The same things were measured in two ways. Each way mixes the same 3 hidden numbers, adds some noise and spreads widely along 3 directions of its own, which tell nothing about the thing.
Some things both ways: the first way, then the second way.
[ 10 -42  -5  24 -10 -11  -4 -45  41  -6  67]
[ -8 -30  14   7  44  -1 -30  10 -37 -43 -29  -5 -23]

[ 15 -59 -13  16   6 -10  17  25  13  -1  14]
[-19 -15  -1   3  -7 -29  38 -15 -16  32  -8  29  -1]

[  2 -35  10  30  22 -14  11  41  13 -17   2]
[-18 -19   1   5 -17 -35  41 -16  -6  50  -8  37   4]

[ 17 -34 -18  20  28 -14  14  31   4  -5 -19]
[-40 -17   2  15  52 -17 -57  -2  32 -79   1 -17  14]

[ 29  -8 -93  76 -42  50 -60 -59   5   6  13]
[-49   8   0  -1  56  29   4   3 -39 -42 -11   0   3]

[  1  -3 -13  53  26   7 -13  42  -4 -18 -29]
[-13  15  -7 -19 -28 -13  45 -16  30  44  23   6  17]

[-31 -13  48 -26  51 -33  67  48  -7 -68 -53]
[-25 -30 -26  27  40 -63 -70  -5  20 -21  24  16  41]

[  2 -29  14  -6  72 -60  48  40 -18 -52 -81]
[ 21 -31 -10  30  12 -36 -13  16 -44  14  12  43   6]

[ 25 -45 -43  57 -13  -4 -37 -53  22  -8  35]
[ 12 -16   5   1 -17 -31  15  -6  -7  34  -8   9 -11]

[-11  10 -56 -28  -5  34  44 -25 -21 -52 -55]
[-28  62 -33 -47  37  57 -13   4  -9 -12  58 -33  55]

[ -9 -66  46 -22  67 -74  62  52   2 -49 -45]
[ 49   0 -14   3 -56 -31  24   8  27  62  47  19  17]

[  6 -43 -10  13  14  -6  19  35   9  -5   2]
[-27  -5  -3   2  15   0  18   0 -21   4   1  19   6]

[-48  45  57 -36  73 -25  80  35 -19 -80 -76]
[  8  12 -33 -10  52  11 -59  20 -27 -27  32  -9  33]

Other things, the second way, with their names:
<335>: [-31 -49  21  33  11 -47  -6 -12  11 -29 -33  21 -15]
<361>: [ -2 -11   0   1  -2 -22 -16  -6  32 -14  11 -11   3]
<321>: [-33 -40  17  -4  13 -51 -22 -22  28  -9 -37 -13  -6]
<132>: [ 56 -19  16  23  21  -2 -57  34  -8 -61   9 -14 -24]
<299>: [ -2 -33  11   6   2 -52 -60 -15  77 -44  -5 -35  -4]
<4>: [  9   3 -10  11  -2  -7  32  14 -45  32  17  39  12]
<116>: [-11  -6  10 -22  18   8  24  -4 -63  20 -37   3 -25]
<397>: [-22 -42 -15  43  10 -68 -17 -19   1  16   7  47  25]
<241>: [-13   0   0  14   7   3  29  -4 -25   5   5  27   0]
<10>: [-10 -11   0  -6 -19 -30  36  -8   1  46  -3  20   5]
<381>: [-21  33 -11 -53  40  40 -38   2  21 -49  23 -64  21]
<59>: [  7 -44  21  42 -13 -50   9  -2  11  -3 -13  37 -15]
<247>: [ 20  28 -14  -4  50  56 -43  38 -44 -62  37 -21  15]
<68>: [  8   7  10  -1  15  29  -7  23 -13 -37   6 -16 -16]
<86>: [ 59 -10   3  -3 -15  -7  18  25 -58  42  -8  20 -23]
<320>: [-79  14 -33 -37  46  -3 -18 -28  -7   4   6 -12  54]
<222>: [24  0  0 20 -9 -4  4 12  7 -2 25 16 -1]
<344>: [  3  20 -15  17  19  42  14  23 -38 -25  31  18   7]
<96>: [110  -5  22 -18 -83 -30  18  13  40  60  11 -26 -44]
<82>: [ -7   7   9 -15   0   1 -30  -3  57 -43  19 -35   3]
<133>: [-51  -8  -3   2  40   1   9  -6 -48 -13 -26  17   6]
<393>: [ 46 -43  17  27 -45 -50  31   9  -3  38 -17  34 -30]
<16>: [  7 -16  -2  -3  -5 -29   2  -2 -11  25 -11   4  -3]
<166>: [-72 -41  21  39  14 -20  89 -24 -74  28 -58  80 -20]
<11>: [-16  31 -21 -40  37  33 -16   4 -19  -8  21 -34  29]
<384>: [  2  22  25 -10  -4  48  33  12   2 -40   3 -19 -29]
<183>: [-49  -3  22  -4  -4  -3  40 -18  15  -6 -22   3 -16]
<337>: [ 47 -33   5  46 -16 -38   9  15 -24  16   1  46 -13]
<24>: [ 44  36 -19 -29  27  59 -28  38 -37 -29  37 -25  12]
<277>: [ 39  28 -11 -34 -28  10  -3   7  41  12  38 -35  11]
<135>: [-12  -3  26  -4  10   5 -23   1  39 -66   2 -32 -21]

Some of these things the first way, each followed by its name:
[ 36 -55 -54  37  16 -24  -7 -11  -1  -8 -29] => <361>
[ 35 -74 -15  38  26 -42   1  42  20  24  18] => <335>
[  4 -58  64   9  59 -90  23 -18  43 -29  37] => <96>
[ 16 -39 -20  31  12  -9   0   5  15   0   9] => <82>
[ 54 -42 -78  62  23   0 -27  59  -9  46 -37] => <183>
[  16 -110   46  -19   68 -100   60   55   17  -21   -7] => <337>
[  5 -14 -26  24  -8  21   6   5  12  -4   8] => <133>
[ -3 -66  40   6  37 -51  37  42  20 -29  13] => <222>
[  1 -64  31  25   7 -53  -5 -68  51 -31  82] => <132>
[ 45 -93 -19  50  32 -72 -15  -4  14  -5  10] => <393>
[-41   4  55 -24  17 -10  47 -41  29 -63  34] => <24>
[-37  23  63 -15  49 -19  53  21  13 -54  -7] => <247>
[ -3 -60  22  -9  58 -54  54  81 -14 -35 -60] => <397>
[-28  33  11 -26  13  24  45 -16   6 -50 -11] => <11>
[-22 -15  58  14  32 -41  17 -29  33 -50  45] => <86>
